The same things were measured in two ways. Each way mixes the same 13 hidden numbers, adds some noise and spreads widely along 7 directions of its own, which tell nothing about the thing.
In the rows, zero is written as 128.
Some things both ways: the first way, then the second way.
[115 115 138 151 131 133 118 139  89  48 116 164 111 153 115 110 170 186
 115 165 104]
[156 149 136 115 136 125 150 139 137 145 102 128  72 143 102 165 148 116
 112 101 159 130 155 136 172 138 153  84]

[133 154 157  94  98 100 107 107 141 146 111  79 120 180 134  85  45 166
 124  84 162]
[130 165 149 112 135 150 129 152 103 110 153 125 134 148 116 124 148 129
 144 139 157 146 109 140 133 143 141 127]

[129 109 121 126  88  98 155  94  86 124 138  60 144  99 159 135  87 135
 176 136 145]
[123 155 109 128 128  90 127 111  82 137 161 137 117 126 169 142  99 104
 107 140 104 103 153 138 150 120  80 115]

[155 211  92 152 184 100 103 116 186 117 177 177 172 177 136 127 134 126
 116 137 101]
[117 179 162 109 144 111 121 141 165 158  69  77 110 147  64 149 160 116
 128 118 192 159 110 124 154 153 145  96]

[112 136 166 113 122 161 130 145 118 176  64 114 118 144 136  72 103 120
 111 111 173]
[135 136 165  93 144 160 132 164 119 108 106  98 130 157  87 134 148 154
 157 113 156 183 112 143 145 138 165 117]

[140 130 173 130 158 140 148 156  87  66  85 138 126 114 129 159 190  97
  86 141 119]
[138 154 150  90 125 149 128 175 125 119 101  98 146 155 114 120 153 105
 142 113 140 160 118 148 130 161 131 110]

[ 85 115 101 138 116 118  98 133 128 169  76  54 135 131 122  92 121 122
 131 148 192]
[147 153 132  90 119 118 102 101 182 173 103 119 105 169  81 170 162 152
 131  80 204 153  98 116 101 107 121  86]

[115 119 164 123  73 120 126  89 135  55 156 171  56 148  96 160 141 133
 131 104  14]
[133 148  90 165 115 132 120 127  73 131 162 149 139 152 146 123  83 127
 108 142 104 101 125 132 106 119 100 105]

[126 180 218 104 139 109 115  86  95  93  76 186 112 193  89  84 108 148
  67  94 111]
[151 143 131 177  97 152 130 150 159 163 138 109 190 108  92 124 118 127
 129 111 139 137 135  82  85 103 142 128]

[179 137  99 172 149 146 113 153 139 132 133 121 178  84 180 145 147 134
 151 180 147]
[131  91 101 134 117 103 126 105 100 103 147 156 121 122 156 131 118 135
 110 119 102 108 148 149 137 126 111 117]

[187  97 117 111 102 150 122  95 129  83 199 178 160 111 101 169  56 214
 127  85 121]
[123  92  80  87 146 118 143  90 146  75  99 181 116 114 161  95 122 126
 126 187 112  98 143 126 144 136 150 131]

[215 143 173 137 198 154 152 129 100  66  82 171 154 114 114 155 157 127
 120 145 103]
[108 152 160 154 142 153 156 131 163 141 130  97 193  78 122 130 101 132
 145 139  77 151 151  72 154  98 134 143]

[114  45 111 172 104 143 116 130  99 119 162 136 114  87 156 140 176 150
 167 136  85]
[117  69 132 132  99 141 101 105 121 135 128 118 169 135 144 114 121 185
 121  93 146 151 128 135  99 133 106 172]

[115 130 134 142  98 118 139 119 154 104 158 247 113 150 132 191 140 169
 166 105 106]
[132 153 174  78 147 120 138 142 181 130  92  76 141 122  59 147 162 129
 152 109 180 183  90 119 179 118 175 129]

[117 132  90 135 117 143 136 127 181 198 181 146 148 112 152 169 127 101
 103 112 142]
[123 124 116 147 130 128 164 130 120 105 148 159 104 136 122 114 142 112
 110 143 124  94 134 144 160 149 129 123]

[170 173 169 118 140 121 114 133 135 148 101 148 131 165 137 104  75 140
  90  94 153]
[133 153 100 172 142 131 160 135 124 116 161 167 118 114  86 128 146 104
  91 147 123  99 140 118 191 142 142 102]

[102 195 161 181  96 116 142 106 132 179 105 152 103 135 182  91 147  50
  79 157 101]
[143 162 156 117 140 142 153 154  72 104 117 102 106 145 138 187 109 144
 146 101 102 162 177 157 186 145 108  47]

[ 67 150 139  95 120 128 154  91 176 167 129 205 125 184 130 150 140 115
  86  72 162]
[122 115 101  15 117 109  90  87 161 115  76 119 158 135 136 120 158 134
 148 131 196 167  99 134 125 133 125 138]

[112 122 137  86 130 105  97 139  83  94 100  92 116 114 117  56 103 125
 153 144 137]
[108  99  78  94 132  75  82  92 106 126 102 134 123 147 143 141 108 140
 119 127 102 126 124 145 123 119  83 104]

[102 124 182  86 146 135 121 158  83  53  51  82 106 106 117 108 190 100
 114 172 134]
[151 154 115 153 102 111 132 151 125 157 155 111 158 154  88 126 128 107
 118 102 144 128 102 127  97 109  93 117]

[167 113 153 135 108 120  90 168 105 127 139  77 103 102 136 131 132 168
 136 161 140]
[142  86 116 148 134 138 136 121 167  89 164 181  96 104 133 142 146 129
 142 127 105  82 147 111 144 125 152 109]

[113 219 105 115 201 126 112 151 201 163  90 186 143 229 114 149 136 113
  86 127 127]
[139 122 153 141 134 168 151 180 114 105 132 148  97 147 118  98 150 106
 116 131 120 111 123 152 131 154 202 139]

[201 194 114 135 195 108 128 113 154 192 146 188 221 150 149 199  53 117
 136  73 130]
[ 96 157 173 151 117 121 104 116 160 203 137  88 109 119 137 153 123  83
 110  86 112 120 102  95 118  83 130 139]

[127 184 130 171 123 120 132 155 179 194 164  99 134 154 130 141 130 110
 120 117 129]
[141  96 107 168 120 138  82 107 159 135 170 157 165  91 128 103 136 133
 114 128 121 116 127  71  82 111 122 170]

[ 92 158 108  80 113  59  87  90 116 141 147 153 159 120 160 112  71 129
 145 137 136]
[122  74  98  57 136  92 157  98 143  73  75 128 155 117 143  94 127 137
 122 144 126 143 129 155 181 148 118 150]

[152 115 146 126  86 101 111 107 127 118 172 146 139 107 128 134  82 166
 113  84 142]
[145 147  92 164  75 110 100 125 103 182 149 129 119 149 114 136 144  80
  94  94 169 102  88 140  74 113 102 124]

[140 115 111 135  88  95 113  84 138  86 202 167 110 141 116 159  99 179
 138 111  86]
[122 124  79  35 135  88  87  92 140 125  78 138 119 158 137 147 127 147
 143 144 165 132 115 146 127 128 113 103]

[119  82 114 118 182 178 144 162 121  56 100 152 157 118  59 121 167 159
 104 120 167]
[143 164 137 166 104 126 108 174 125 209 134  98 143 173  74 122 138 111
 121  98 151 137  82 129  40  94 127 159]

[125  99  92 128  82 104 127  67 144 121 206 158 155  92  91 142  90 181
 127 121 135]
[139 166 114 191  86 118 157 134  95 185 157 126  94 133 140 160 109  71
 108 108 115  81 133 134 107  91 107 103]

[154 124 113 141 123 138 136 124 154 185 117 101 134 105 170 161 135 103
 158 153 152]
[141 154 115 138 120 123 149 154 119 137 140 125 125 161  54 125 146 120
 112 126 193 122  88 147 154 136 154 119]

[127  68 130 101 108  97 115 110 107  86 127 101  89 122  74 100 132 190
 185 138 140]
[107 138 140 110 132 161 121 145  98 101 135 115 119 131 144 161 126 121
 163 126 107 136 122 143 170 136 142  99]

[146 116 107 120 154 150 137 132 174 168 154 143 146  82 141 191 165  76
 147 126 117]
[ 78 130 126  86 142 115 120  97 146 114 128 110 152 133 127 145 118 138
 150 131 105 138 103 120 174 117  91 110]

[ 81 122 195  77  72 118 131 137  80 128 102 128  48 126 152 149 127  78
 130 107  90]
[124 131 150 145 154 108 144 110 158 108 170 146  87 116 149 165 113 127
 143 126  73  90 147 108 159 101 112  89]

Other things, the second way, with their names:
j_164: [136 159 152 151 114 118  83 169 112 189 171  99 139 149  87 157 126 115
 117  75 122 147 128 111  97  93 127 107]
j_943: [114 109  93  95  83 117 111  85 133 152 127 132 169 110 159 132 118 122
 115 111 141 129 142 119 119 103 110 128]
j_780: [ 99 135 152 115 122 137 136 121  96 135  91  92 128 110 184 150 104 123
 150 134 101 144 150 146 146 127 125 140]
j_822: [155 109 146 179 122 142  94 117 150 171 129 119 111 108 137 130 119 129
 121 102 125 127 115  87  65  89 150 172]
j_420: [ 94 104 154  86 140 122 120  86 184 126  94 136  92  94 169 152 144 139
 160 145 126 119 158 113 137 116 165 137]
j_916: [118 132 120  98 111 123 109 128 119 145  84  97 154 144 133 103 121 116
 117 132 161 149 124 134 114 148 120 144]
j_224: [127 129 107 106 114 118 171 135 119 139 107 143  64 166  92 167 147 107
 107  98 160  99 121 177 200 132 166  81]
j_813: [134 150 140 165  95 169 173 134 117 173 183 154 113 107 177 157 122  91
 120 108  95  84 166 119 137  93 134 143]
j_936: [159  61  81 171 107 107 130 107 106 104 171 166 143  85 169 127  86 144
 111 129  92  90 191 115 133 117 106 137]
j_336: [107 130 180 151 101 137 146 117 174 157  99  88 185  94 128 112 138 140
 143 118 126 159 122 107  68  98 145 166]
j_213: [104 143 171  73 138 149 140 147 151 125  88  84 168 131 126 142 136 146
 166 119 115 180 146 129 153 136 131 118]
j_5: [117 156 161  86 119 114  80 125 124 163 134  90 114 157 142 165 138 114
 143  80 130 155  99 136 104 102 101 105]
j_866: [ 96 116 138 129 107 117 125 106 171 137 139 113 183 117 125  99 122 130
 130 128 128 129 119  96  99 111 105 143]
j_285: [174 141 107 173  93 140 176 143 114 160 133 156 110 144 102 115 145 112
  76 109 175 103 133 149 118 132 155 142]
j_984: [136 133 126 101 131 164 131 162 113 127  92 100 122 162  89 150 128 143
 153 115 163 156 107 147 163 142 159 113]
j_61: [137 133 186 104 103 151 127 123 134 155  83  84  87 135 159 167 149 127
 147  74 164 163 140 144 109 127 144 117]
j_905: [153 101 132 150 124 159 168 103 148  64 137 157 126  92 158 106 109 145
 139 159 136 106 154 102 135 137 165 119]
j_167: [121 101 103  91 152 108  80  66 128 108 139 173  91 117 173 138 137 155
 115 141 136 117 142 121 148 136 115 137]
j_117: [142 137 146 144 113 142 135 105 158 138 149 134 191 110 140  84 131 159
 133 149 154 144 123  95  50 107 122 188]
j_947: [114  84 173 123 131 139 106 133 138 100 102 112 135 149 143 108 122 178
 156 121 114 152 128 138  64 132 146 137]
j_440: [ 99 145  91 113 132  98 102 123 101 151 152 144 141 158 121 149 118 141
 111 130 118 110 142 144 158 136  81 105]
j_778: [134 137 112 101 159 126  94 124 155 139  98 128 139 137  88 107 156 139
 118 147 172 154 111 106 135 152 123 162]
j_504: [160 129  88 153 130 150 134 148  82  92 169 162 132 152 124 100 123 120
 113 147 134 104 108 144 135 157 110 133]
j_932: [115 126 150 147 129 132 141 132 150 137  81  80 193 115  78  92 120 150
 119 129 136 179 118 104 121 126 140 154]
j_565: [123 140 138 110 103 133 111 120 143 176  92  87 151 141 116 133 131 137
 141 109 178 158  91 126  91 110 129 161]
j_73: [154 193 145 150 140 108 188 188  88 134 152 121  88 158 102 143 124  94
 135 149 126 106 139 163 143 124 139 105]
j_412: [150 103 118 175 124 118 165 103 129 106 109 155  95 110 116 104 151 133
 117 157 163 108 111 144 102 131 160 166]
j_748: [132 137 133 105 149 151 138  92 161 130 116 129 161 100 148 130 109 172
 149 153 134 154 148  84 139 105 125 157]
j_441: [104 136 165 146 118 124 141 114 158 153 114  93 195  81 141 119 110 145
 139 135 103 161 164  92 100 100 121 158]
j_457: [147 133 103 116 104 134 136 126 137 160 104 148 107 157 121  86 149  91
  94 132 177 107  88 140  82 122 159 170]
j_896: [ 97 139 141 170 137 125 131 109 144 169 153 132 131  91 130 154 126 118
 114 121  74 115 137  99 149  87 130 150]
j_243: [130 127 126 112 166 134 140 110 145  86 150 146 162 110 132 110 126 162
 140 162 112 145 146 102 159 136 103 144]
j_315: [116 149 207  77 154 157 143 140 147  97  92  86 137 143 127 133 151 171
 176 126 147 189 122 141 134 145 151 129]
j_3: [103 118 158  93 151 127 125 124 150 100 133 130 149 129 155 111 146 148
 146 139  97 141 143 132 136 150 101 149]
j_672: [109 179 126 141 138 101 144 107 130 126 153 138 133 127 117 118 152 108
 107 156 143 113 111 129 145 142  93 123]
j_592: [ 80  85 135 117  87 123 119 127 162 138 136 129 172 115 154 116 131 117
 133 113  93 106 153 130 107 125 136 134]
j_536: [110 207 199 136 136 150 174 174 133 158 113  59 138 146  77 148 144 114
 163 123 154 168  98 135 142 121 142 126]
j_825: [144  84 121 153 107 172 107 131  88  95 150 140 123 137 170  98 124 123
 145 124 114 119  90 141  72 128 123 168]
j_91: [128 110 111  95 121 118 120 121 128 122 131 133 122 138 152 152  94 137
 142 119 110 111 140 131 140 106 133  99]
j_682: [153 171 156 136 154 154 173 168 117 117  92 110  82 162  62 138 156 125
 125 128 174 151  98 155 171 151 183 106]
j_619: [122 110 157 147 141 141 136 140 112  91 171 159  98 117 175 133 129 123
 138 129  54 104 161 137 128 125 141 120]
j_413: [138 154  77 122 151 112 134 143  85 104 164 156 122 146 108 131 112 106
 102 153 114 103 136 136 203 146 105  91]
j_852: [143  94 107  90 135 119 124 128 128 106  72 134 131 132 143 124 121 155
 152 144 115 142 130 151 103 120 155 145]
j_669: [108 118 103 116 105 125  75 131 155 156 140 140 165 136 105 107 146 129
 128 139 168 114 113 111  80 132 145 151]
j_630: [126 108  92 135 168 124 125 108 136 101 121 146 117 121  96 140 122 144
 114 137 106 129 124 108 199 133 117 110]
j_518: [103 134 154 120 133 162 153 124 108 106 146 131 135 122 192 122 106 128
 138 142  86 120 158 132 154 139 113 134]
j_497: [125  99 100 166 135 108  80 126 126 151 110 136 155 127  99  90 114 146
  81 138 129 129 140 104  96 143 130 159]
j_137: [119 137 179 123 132 162 121 171 111 119 140  79 175 119 134 132 126 141
 176 123 116 171 128 129 128 135 128 160]
j_337: [106 136 127 137 141 125 144 154 107 115 138 134 111 116 125 137 132  97
 135 151  95 104 138 144 172 136 153 127]
j_165: [120  90 130 104 125 161 155 100 113  56 148 152 127 111 196 123 120 135
 140 133 100 117 153 142 177 152 114 114]
j_60: [156 133 124 147  94 111 147 126 150 166 124 130 143 161  92  83 154 123
  88 109 193 122  87 140  60 118 130 170]
j_375: [141 123 107  75 138  99  97 172  96 117  83  98 120 174  71 125 143 113
 128 119 164 162  90 171 149 151 149 116]
j_524: [152  91 131 111 125 143 116 130 130  93 140 128 160 114 155 102 129 150
 176 148 132 142 102 128  80 115 133 194]
j_163: [111 155 119 123 118 111 117 185  91 140 133 111 175 179  87 101 121 120
 125 136 117 140 128 152  91 141 115 109]
j_332: [128 138 104 167  93 134 122 146 124 157 158 117 182 149  58 111 137 124
 103 105 173 131  85 122 117 124 121 135]
j_134: [130  93 122 139 102 130 135 100 190 132 121 138 142 125 107  99 161 131
 131 121 168 114  84 117  79 117 136 169]
j_250: [159  93 105 183 146 165 167 109 144  99 157 197 111 107 149  77 105 148
  98 173 118  74 149  97 131 132 165 179]
j_727: [100 118 146 180 109 164 147 114 123 138 137 129 167  94 166 114 111 140
 128 136  80 125 163 107 101 117 121 154]
j_944: [ 84 160 139 130 127  95 148 128 129 128 114  94 173 123  96 138 124 142
 148 154 137 143 150 133 149 140 100  96]
j_908: [134 133 176 116 150 154 147 138 199 112 126 107 177 103 102 108 164 146
 165 133 134 167 114  91 128 128 135 172]
j_527: [145  89 125 198 135 130 137  82 143 110 155 162  96  84 171 132  99 142
 127 142  86  84 147  91 103  99 123 140]
j_613: [155  92 121 190 106 156 135 134 134 136 155 163 116 115 150 105 117 126
 106 124 121  86 159 107  89 130 147 158]
j_754: [103 140 169 140 100 130 150 133 150 119 185  95 221  91 147 120  98 132
 154 123  89 140 163  89 118 102  96 120]
j_275: [155 172 159 178 132 191 148 133  93 139 171 119 105 137 148 148 112 136
 143 124 153 126 108 117 130 123 116 149]
j_151: [123 125 107  89 160  95 139  80 116 110  94 142  69 113 153 174 133 134
 135 143 124 127 137 148 199 120 120 115]
j_603: [141 112  85  99 128  87  93 113 163 153  98 140 122 127  95 128 152 119
 109 126 166 122 105 124 125 119 146 150]
j_320: [157 125 155 119 108 162 127 111 136 127 139 152  62 137 181 155 151 119
 131  94 151 107 132 137 107 125 152 114]
j_244: [ 92 120 138 161  92 115 144 123 104 119 164 122 151 133 145 133 116 127
 121 111 106 105 144 155 128 138  89 102]
j_417: [130 154 117 107 152 131 116 143 104 113 167 153  74 145 161 164 131  92
 142 135  95  93 145 136 175 142 101  89]
j_861: [157 120 130 175 105 155 147 113 141 124 152 145  92 134 119 119 144 128
 122 124 197  92  88 126 106 132 150 150]
j_912: [154  81 110 105 108 131 122 106 143  89 113 108 198 119 121  79 117 158
 129 126 170 166 111 112 109 139 105 161]
j_567: [127 136  93 106 139 144 105 144  91 102 160 141 161 131 132 125 121 122
 134 146 119 128 119 132 173 148 110 134]
j_65: [134 118 106 123 139  99 129 112 114  90 154 133 142 107 149 138 113 127
 132 135  98 124 158 124 166 136  71 103]
j_12: [124 185 154 147 126 158 156 162  89 153 171 135 146 150 148 128 127 119
 121 125  95 122 132 148 124 126 108 143]
j_353: [132 138 186 222  87 166 165 173  90 138 153  83 121 142  81 138 134 126
 133  85 156 135  96 152 105 126 164 120]
j_260: [128 166 191 172 102 131 110 197  90 160 145  78 126 157 111 138 161 104
 154  98 134 147 118 162  50 142 115 128]
j_946: [135 165 102  55 156 126 123  94 124 162 105 136 111 184 112 161 128 176
 130 122 172 159 103 138 156 107  96 125]
j_409: [160 167 125 179 144 134 162 166 100 127 157 153 106 146  91 123 148 114
 105 136 128 110 121 146 140 143 134 127]
j_245: [178 147 103 154 138 128 152 146 103 115 143 142 121 138  86 116 138 123
 106 138 166 128 114 135 148 142 131 136]
j_418: [145  99  98 100 140 114  86 101 106 108 125 145  84 103 193 167 107 108
 128 117  80 115 150 124 162 119 110 105]
j_850: [108 106 125  99 145 123 106 119 142 117 154 129 140 117 111 155 146 143
 150 116 116 144 126 116 179 120 110 133]
j_993: [130 146 156 134 103 135 128 128 151 168 119  95 162 118 131 135 131 131
 147 113 148 150 134 109  83 107 119 147]
j_750: [149 133 124 137 149 152 168 166  81  77  89 127 103 145 108 115 128 128
 128 156 141 138 139 165 172 179 160 108]
j_596: [137 158  91 187 105 126 130 175  56 152 159 132 139 141  86 118 130  86
  83 132 150 110 128 152 147 155 128 128]
j_129: [149 165 103 120 109 123 173 146  86 142 107 118 129 164  84 113 132 107
  93 128 185 140  99 166 152 134 143 125]
j_768: [174 191 174 184 106 136 165 178 110 149 185 116 101 136 106 156 146  93
 137 104 151 115 140 133 102 116 134  98]
j_832: [167  92 121 103 117 141 104 143 108 106 130 142 101 147 161 135 109 151
 147 121 149 120 161 141 100 138 147 116]
j_399: [166  86 134 178 124 160 144 108 142 116 131 168  96 120 155  77 150 125
  86 123 133 106 120 123  86 140 146 189]
j_238: [156 100 125 181 106 154 165 123 139 139 122 162 113  89 164 100 116 102
  82 127  99  92 164 109 113 113 182 163]
j_206: [135  54  84 155  79 172 116 108 127 115 111 151 182 126 153  53 106 143
 105 134 137 114 108 118  52 131 151 185]
j_471: [126 133 102 204 134  95 140 123 143 138 170 184 129 111  97 126 148 131
  77 139  99  79 173 116 134 140 111 112]
j_322: [116 132 135 163 108 163 117 175  85 154 141 149 124 137 175 116 137 111
 135 143  90  97 152 159  67 147 144 171]
j_246: [ 73 125 132  92 119 141 129 136 158 124 122 112 220 129 115  95 145 139
 148 141 112 153 118 126 128 140 108 156]
j_662: [ 99 153  78 140 121 106 112 125  91 130 161 123 211 127 100 105 100 122
 111 156 112 134 118 113 142 125  73 121]
j_615: [ 87 101  93  65 139 129 113 137 134  97 117 145 199 135 116 102 132 169
 169 180 119 141 133 139 134 144 132 157]
j_929: [140 112 101 158  92 160  89 135 114 151 140 124 187 122 113  92 134 130
 113 124 172 139 105 110  82 142 124 184]
j_817: [123 161 108 107 112 136 115 153  94 155 101 110 171 178  96 106 137 128
 111 123 156 160 102 155 103 146 108 129]

Some of these things the first way, each followed by its name:
[139  98 138 124  85 108 133 119 124  83 179 218  71 116 148 122 125 151
 130 108  92]
j_151
[194 113 195  91 198 174 132 141  69  85  34 131 129 122 137  83 148 107
  73 126 132]
j_727
[149 132 176  87 103 104 102 108 131 121 177 155  48 176 122 107  99 168
  69  98  78]
j_615
[127 138 166 147  73 132 163 127 151 191 159 111  91  95 166 185 138  41
 100  89  95]
j_504
[114 158 110 129 139 111 118 138 145 111 159 163 157 142 106 101 113 170
 156 135 146]
j_375
[124 145 130  80 130 108 113 127 138 106 116 142 102 168 121 164 113 128
  93 119  93]
j_457
[104 130 155  99  75  90 114 100 107 212 110  57 108 105 186 127 100  76
 136 130 134]
j_165
[185 164 105 155 151 131  82 168 154  82 124 106 153 109 198 192 159 114
 118 194  75]
j_60
[159  86 139 140 158 131 122 140  91  48 131 129 101 135 127 135 173 162
 127 140  84]
j_440
[ 75  92 143  77  84 125 145  84  99 116 129 115  68 115 141  78 156 101
 131 145 126]
j_944
[205  67 131 132 108 127 121 124  91 156 167  94 150  51 152 183  84 140
 119 105 143]
j_246
[ 67 109 103 137  52 108 131  93 123 142 167 163  94 105 113 129 116 113
 180 129  77]
j_932
[ 93 180 203  97 115 116 124 127 112  97 142 150 113 142 150  83 137 107
  80 110 105]
j_65
[122  74  80 103 102 142 123 134 146 107 132 118 115  80 133  95 135 142
 165 156 178]
j_412
[154  92  72 182 130 172 139 182 148 112 153 112 160  86 127 187 162 164
 163 168 150]
j_619
[172 115 153 105 196 143 141 163  94 119  50 159 126 136 122 116 128 121
 125 117 165]
j_896
[ 83 108 133 113 137 110 122 130  72 113  55  88 108 132 147  72 176 113
 132 182 153]
j_61
[140 127 150  88 141 112 145  86  86 196  80  71 157 129 155 122  61  85
 113  91 162]
j_518
[132  96 140 114 118 169 141 133  81  95 112  92 146 105 104 114 107 156
 120 127 152]
j_163
[ 67 153  70 130 114 134 116 112 220 150 217 162 136 143 116 202 183 118
 137 142  66]
j_866
[ 91 146 126 137 133  91 167 129 159 173 120  74  87 146 120 149 190  67
 148 152 129]
j_567
[135 215 133 129 211 152 132 158 187 174  89 158 201 172 153 139 134  82
  83 102 174]
j_5
[ 68  95 132  91  79 133 115  90 139 205 101 139 104 112 135  73 112 109
 159 105 171]
j_353
[172 135 194 122 104 117 100 145  89 122 148 158  95 110 130  93  70 135
 123  79  86]
j_630
[152 154 107  96 214 131 102 128 142  90  49 150 181 143 120 100 145 128
 120 164 177]
j_336
[123  85  46 179 112 107 150 109 105 125 119 115 146 100 107 194 148 155
 201 203 132]
j_238
[102 109 141  66 185 151 113 123 160  81  84 141 112 166 110 120 201 126
 129 118 131]
j_861
[153 150 150 152 107 137 147  75 133 112 178 248 147 145 145 153  93 155
  93  80  84]
j_441
[110  77 137  82  99 126 152  99  66 145  21  59 122  87 152  96 104 100
 163 160 198]
j_129
[124 109  95 147 155 147 132 154 165 101 166 141 181 107  93 161 153 162
 120 115 171]
j_908
[106 122  64 155 116 106 109 160 150 112 182  38 152  97 120  81 152 153
 142 185 178]
j_260
[188 151 115 142 189 109 119 157 115 113 106 128 171 130 141 134 120 149
 144 155 176]
j_603
[ 56 106 173 105  62 111 147 122 100  84 107 133  48 139 119  97 151 116
 132 118 109]
j_245
[144 166 148 129 184 124 103 136 112 111 112 105 145 174 121 104 141 144
  92 149 106]
j_613
[ 96 114 109 109 106 116 135  80 120 144 138 128 148 121  94  54  76 143
 137 109 178]
j_750
[191 144 185 106 115 107 144 145  97 138 130 144  61 121 178 152 125  94
 111 138  91]
j_337
[123 188 108 123 125  99 114 115 168 193  85   5 147 153 168 109  91  81
 123 163 167]
j_117
[136 136 140 120 145 136 124 130 133  87 122 129  82 174 117 165 159 125
 129 140  36]
j_250
[143 118 103  67 162  97  93 136 124  51  86  36 154 135 121  89 110 155
 162 147 181]
j_672
[128 130 186 103 132 118 153 163  90 117 117  68  80 130 132 136 165  87
  91 128 117]
j_417
[147 132 118 117  99 131 154 104 117 136 141  85 162  95 150 119  68 141
 117 144 185]
j_73
[115  88  56 171 130 126 121 123 155 126 131  99 169 125 113 177 158 172
 162 156 170]
j_320
[ 81 107 122  95  77  81 116  86 124 164 172  92  84 194  83 113  77 188
 147  83 134]
j_669
[ 95 145  74 128 116 113 129 110 174 206 103 118 140 133 118  99  86  94
 148 127 188]
j_682
[ 79 119 109 146 139 172 156 124 150 152 122  97 186  75 143 148 206  81
 163 163 156]
j_912
[ 41  92 126 107  15 122 150  25 146 161 177 172  98 148  95 151  86 162
 169  70 118]
j_905
[200 112 117 159 130 114 132 118 123 141 147  98 132  76 172 169 141 102
 151 165 103]
j_565
[ 67 156 122 162  48 109 140 105 173 137 182 127 107 148 137 143 142 147
 107 143 130]
j_768
